There are 10 hidden switches. A switch that is on adds its own fixed numbers to the row, and there is some noise. The rows also spread widely along 12 directions, which tell nothing about the answers.
In the rows, zero is written as 128.
Some rows, each with its switches (1 for on, 0 for off) after it:
[146 122 161 110 120 162 160 131 151 131 123 140 127 116 136 100 128 132
 126 128 156 142 108 117 151 114 174 127] : 1 1 0 1 1 1 0 0 0 1
[116 126 103 102 107 127 138 125 130 129  97 162 160 112 130 117  95 149
 140 128 106  76 128 112 181 125 108 149] : 0 1 1 0 1 0 0 1 0 0
[135 105 145 145 148 156 161 104 129 139 130 129  84 181 131 144 125 137
 109 106  98  97 120 109 147 120 137 134] : 0 0 0 0 0 1 0 0 0 0
[129 106 152  93 128 146 148 111 125 121 122 127 124 151 131 137 110 153
 139 107 120 142 122 118 156 132 137 112] : 0 1 0 1 1 0 1 1 0 1
[121 128 131  80 112 168 148  94 138 122 155 163 111 142 115 162 116 125
 128 152 160  92 148  98 133 149 125 157] : 0 0 1 1 1 0 0 1 1 0
[121 138 151 118 101 147 169 148 112 110 160 144 112 113 112 137 111 141
 136  98 132  90 143 172 135  89  84 141] : 0 0 1 0 1 1 0 1 0 0
[142 163 150 108 108 136 115 143 112 138 100 133 148 122 154 131 126 135
 124 115 137 119 124 123 151 141 131 132] : 1 0 0 0 1 1 0 0 0 0
[161 126 156  89 114 185 102  83 130 126 151 154 154 125 152  99 139 135
 108 124 177 152 118  87 157 166 170 128] : 1 0 0 0 1 1 1 0 0 0
[131 121 131  84 120 161 137  85 131 114 119  93  75 186 100 168 113 127
 128 129  99  93 128  70 175 168 151 125] : 0 1 0 1 1 0 1 0 0 1
[112  88 135  60 115 117 120  87 111 150 128 139 133 131 148 166 144 121
 132 137 149 121 139 120 117 167 138 155] : 1 0 1 1 0 1 0 0 0 1
[165 134 181 100 114 147 113  98  91 156 120 142 152 154 186 155 151 140
 111  88 149 162 123 123 144 166 122 112] : 0 0 0 0 1 1 0 1 0 1
[ 91 116 150  84  97 131 133 126 112 135 131 159 144 135 124 133 137 155
 140 123 125  95 150 135 136 124 122 156] : 1 1 1 1 1 1 0 1 0 0
[114 147 216 111  99 151 148 138 100 146 119 161 148 172 144 140 162 173
 124 101 132 116 137 133 129 103 157 151] : 1 1 1 0 1 1 1 1 0 1
[147  95 181 109 143 117 151 115 124 145 100 115 105 173 139 193 156 131
 122 110 120 122 131 142 106 147 136 155] : 1 0 1 0 0 0 0 1 0 0
[174 119 157 109 132 123 151 131 111 146  79 103 121 122 168 148 123 123
 127 108 131 154 106 128 154 138 143 117] : 0 1 0 0 1 1 1 0 0 1
[126 122 203 112 113 155 111 136 104 157 147  93 108 113 155  99 160 136
 113  86 169 153 110 152 104  74 157 130] : 1 1 0 1 0 1 1 1 0 0
[107 128 176 103 112 147 137 142 126  98 133 103  83 142 112 162 123 148
 111 115 117 110 126 111 131 125 125 128] : 1 0 0 1 0 1 0 0 0 1
[118 116 148 135 124 137 179 134 110 142 111 122  71 141 135 188 104 130
 110 116 109  50 132 128 135 108  81 175] : 1 0 0 0 0 1 0 1 0 0
[135 157 128  84 106 129 134 149 129 146  93  99 127 111 142 146 126 103
 140 151 153 122 130 123 137 146 147 146] : 0 1 0 1 0 1 0 0 0 1
[113 101 182  82 111 136 144 149 120 112 131 143 137  94 144 146 130 153
 122 119 157 149 124 132 112 136 124 134] : 1 0 0 1 0 1 1 0 1 1
[122 150 182 111 102 159 146 127  98 145 140 118 102 172 115 129 156 140
 138  93 121 108 135 141 134  96 165 137] : 0 1 1 0 1 1 1 0 1 1
[122 110 184 100  93 154 136 131 110 133 137 126 143 147 109 116 163 151
 134  78 104 124 135 143 154 141 142 115] : 0 1 0 1 1 0 1 0 1 1
[131 104 142  81 119 146 107  88 119 134 144 109 121 133 124 108 147 122
 135 114 143 140 120 127 138 132 173 130] : 1 1 1 0 0 1 0 0 0 1
[155 134 169 103 119 146 165 125 128 115 118 141 123 134 141 142 115 140
 131 120 155 141 119 126 139 123 150 128] : 1 0 1 0 1 1 1 0 0 1
[100 114 150  86 103 162 136 121 123 101 147 134  99 107 127 143 103 154
 102 132 136  90 127  78 160 134 120 137] : 0 0 0 1 1 1 1 0 0 1
[106 131 151 117  91 128 142 133  89 143 116 132 115 136 134 168 131 135
 120 109 105  52 139 133 140 124  80 165] : 1 1 1 0 0 1 0 0 0 0
[125 119 154 103 102 133 122 150 105 127 141 119 136 116 112 127 155 137
 127  91 110 102 147 163 144 142 114 138] : 0 0 0 0 1 1 0 0 0 0
[151 104 171  91 103 151 134 111 125 111 131 115 135 144 104 130 155 143
 127  91 110 122 133 137 162 154 140 124] : 0 1 1 0 1 0 0 1 0 1
[111 114 154  95 100 163 138 117 113 131 153 162 171 188  86 124 173 164
 150  97  85 106 175 154 156 164 143 146] : 0 1 0 0 1 1 1 1 0 0

New rows. What belongs after each?
[114 149 175  86 104 144 136 127  90 118 140 146 122 150 132 174 130 154
 143 121 150 128 145 138 108 117 113 146] : 1 1 1 0 1 1 1 1 1 0
[144 121 124  87 109 139 126 109  91 154 146 109 104  71 163 128 118  97
 126 121 183 109 117 137 130 104 115 147] : 0 1 1 0 1 1 1 0 0 0
[137  84 187  73 104 152 120  88 117 137 144 123 123 158 112 169 181 125
 110 109 133 103 147 116 128 196 150 153] : 1 0 1 1 1 0 1 0 0 0
[140 155 182 104 109 126 112 149 123 136 102 131 168 120 163 121 152 138
 121 112 154 154 114 132 127 131 156 123] : 0 0 1 0 0 0 0 0 0 1
[109 141 151 112 121 154 121 114 111 143 152 138 133 177 139 124 142 146
 139 106 130 153 137 140 120 113 141 120] : 0 1 0 1 0 1 0 1 0 0
[136 132 146  89 104 141 140 101 100 151 119 136 125 148 132 158 135 117
 140 116 135  98 132 125 145 144 131 144] : 1 1 1 0 1 0 0 0 1 1
[103  78 167  91 109 131 134 121 124  93 144 171 152 107 125 130 139 173
 123 111 126 143 129 130 124 141 107 128] : 1 1 1 1 0 1 0 0 1 0
[103 149 154  94  88 128  97 156 105 121 121 112 144 115 129 116 132 155
 130  98 113 119 138 136 151 118 111 123] : 0 1 0 1 1 1 0 1 0 0
[118 146 157  85 103 142  86 122 125 104 101 112 141 122 131 114 118 166
 117 127 127 118 119  77 163 127 152 140] : 1 1 1 0 0 1 1 1 0 0
[133 165 141  79  85 124 108 146 116 121 113 118 153 105 132 144 135 121
 140 126 148 125 135 135 137 154 113 126] : 0 1 1 1 1 0 0 0 0 0
[ 95 133 127  92 108 140 111 119 101 128 132 142 131 148 122 143 120 153
 141 118 114 103 146 121 142 131 110 148] : 1 1 0 0 0 1 0 1 1 0
[137  99 175 106 138 126 115 139 123 116 121  88  96 129 127 150 148 135
 111 106 125 137 121 135 115 139 143 136] : 1 0 0 0 0 1 0 0 0 0
[138 114 180  94 119 137 113 122 120 147 132 143 154  96 157 102 147 143
 119 109 174 139 114 135 125 107 162 144] : 1 0 1 0 1 0 1 1 0 0
[103 112 174 116 119 147 113 123 127 109 144 144 138 155 120 106 140 174
 116  92 108 143 121 121 138 122 142 107] : 1 0 0 1 0 1 0 0 0 0
[115 133 150 103 118 133 134 138 112 134 103 151 120 102 170 142  93 158
 107 125 138  98 112  89 153 105 113 145] : 0 0 0 0 1 1 0 1 1 1
[181 108 181 115 122 141 184 135 161 124  69 159 174 166 123 158 168 144
 122 124 107 120 142 126 158 188 153 157] : 0 1 1 0 1 0 0 1 0 0
[122 148 134  71  90 121  79 121  96  92 125  86 120 125 108 179 125 129
 136 116 125 115 138 124 135 173  88 128] : 1 1 1 0 0 0 0 0 0 0
[108 100 133  87  86 144  82 112 118 126 165 115 148  69 119  64 146 130
 119  95 140 106 115 130 154 119 126 124] : 0 1 1 1 0 0 0 0 0 0
[123 161 137 102 105 157 126 114 128 124 130 130 121 150 134 136 127 128
 125 138 140 115 129  99 140 132 140 134] : 0 1 1 1 0 1 0 0 0 0
[135  89 129 118 123 131 147 133 119 152 115  84  90  98 124 119 116 112
 133  85 110  94 108 154 152  94 104 131] : 0 1 0 1 0 0 0 1 1 0
[117 107 192  82  93 141 126 115 108 140 126 125 130 145 127 144 169 147
 121 104 129 112 142 129 137 138 148 149] : 1 1 1 1 1 1 0 1 0 1
[124 185 177 142 111 153 139 143 112 153  89 140 114 146 191 144 104 149
 102 121 147 105 102  87 139  83 120 143] : 1 1 0 1 0 1 0 1 0 0
[140 113 182 103 119 137 115 129 144 127  94 102 113  96 154 121 132 140
  95 124 152 119  95  90 136 108 153 141] : 1 1 1 1 0 0 0 1 0 0
[128  87 171 144 146 136 185 133 145 141 109 159 118 167 104 110 145 155
 132  94  83  89 120 145 144  92 172 145] : 1 0 1 0 1 0 0 0 1 0
[124 108 146 107 124 151 146 116 135 178 123 141 139 145 135 120 154 118
 138 132 144 109 135 136 125 124 167 164] : 1 1 0 1 0 0 0 1 0 0
[112 102 160 114 123 122 167 126 121 103 120 176 121 117 154 162  96 165
 116 118 125 110 120 118 134 116  86 128] : 1 0 1 1 1 1 0 0 0 0
[133 117 146  80  92 151 119 108 131 103 146 117 124 139  94 148 146 124
 133 116 125 113 148 130 141 177 121 135] : 1 0 1 1 0 1 0 0 0 0
[124 154 168 103 129 139 124 141 147 102 114 165 171 144 139 115 139 164
 132 149 156 180 123 112 115 127 184 128] : 1 1 1 0 0 1 0 0 0 0
[128 133 170 103 116 139 129 142 132 103 142 122 122 120 124 109 138 148
 126 113 144 154 121 135 123  99 153 115] : 0 1 1 1 1 1 0 0 0 0
[159 149 165 109 108 147 110  94 122 122 108 104 117 188 130 164 132 132
 127  88 113 137 119 118 149 156 115 103] : 1 0 1 1 0 0 0 1 0 0
[138 110  94  69 117 107 141 114 117 135 116 101 132 136 114 159 115 109
 181 114 123 138 149 181 134 147 106 127] : 0 0 1 1 0 1 1 1 0 0
[121 134 142  73  79 140 108 132 124  99 132 126 147  86 122 113 110 147
 126 111 139 113 130 120 171 134 109 120] : 0 0 1 1 1 1 0 1 0 1
[134 109 172  95 125 129 132 121 125 123 119 101 103 135 135 150 140 136
 124 117 142 142 119 132 114 116 142 136] : 1 1 1 1 0 1 0 1 0 0
[140 128 137 101 123 137 117 119 116 133 119 109 106 139 128 135 128 125
 127 112 122 114 123 120 146 141 145 135] : 1 0 0 0 1 1 0 0 0 0
[138 171 127 106  91 157 150 120 130 123 132 135 143 155 116 130 117 119
 158 114 136 132 129 146 152 135 115 107] : 0 1 1 1 0 0 0 0 0 1
[166  92 172  97 106 182 135  63 103 129 159 122 103 130 147 142 132 128
 101  81 151 127 114 113 154 144 111 122] : 0 0 1 0 0 1 1 1 1 1
[110 135 176  99  98 159  99 126 115  92 166 120 102 107 114 116 117 156
 105 102 145  98 118 115 140  97 120 130] : 1 0 1 0 1 0 0 1 0 0
[127  87 113 101 134 144 124 100 138 155 134 154 149 119 143 115 139 125
 117 131 134 100 127 109 149 158 147 152] : 0 0 0 0 0 0 0 0 0 0
[119 189 106  78  92 129  80 111 100 149  83 149 187 144 160 118 105 142
 155 130 127 132 127  86 183 161 131 116] : 1 1 0 1 1 1 1 0 0 0
[145 133 138 114 118 141 160  99 128 147 104 156 142 193 135 162 137 128
 141 124 109 111 137 117 153 164 135 131] : 0 1 1 1 1 0 0 0 0 0
[131 100 169 114 107 134 159 153 114 120 121 127 111  87 144 159 116 138
 105 101 131  91 122 135 137 132  82 138] : 0 0 0 1 1 0 1 0 0 0
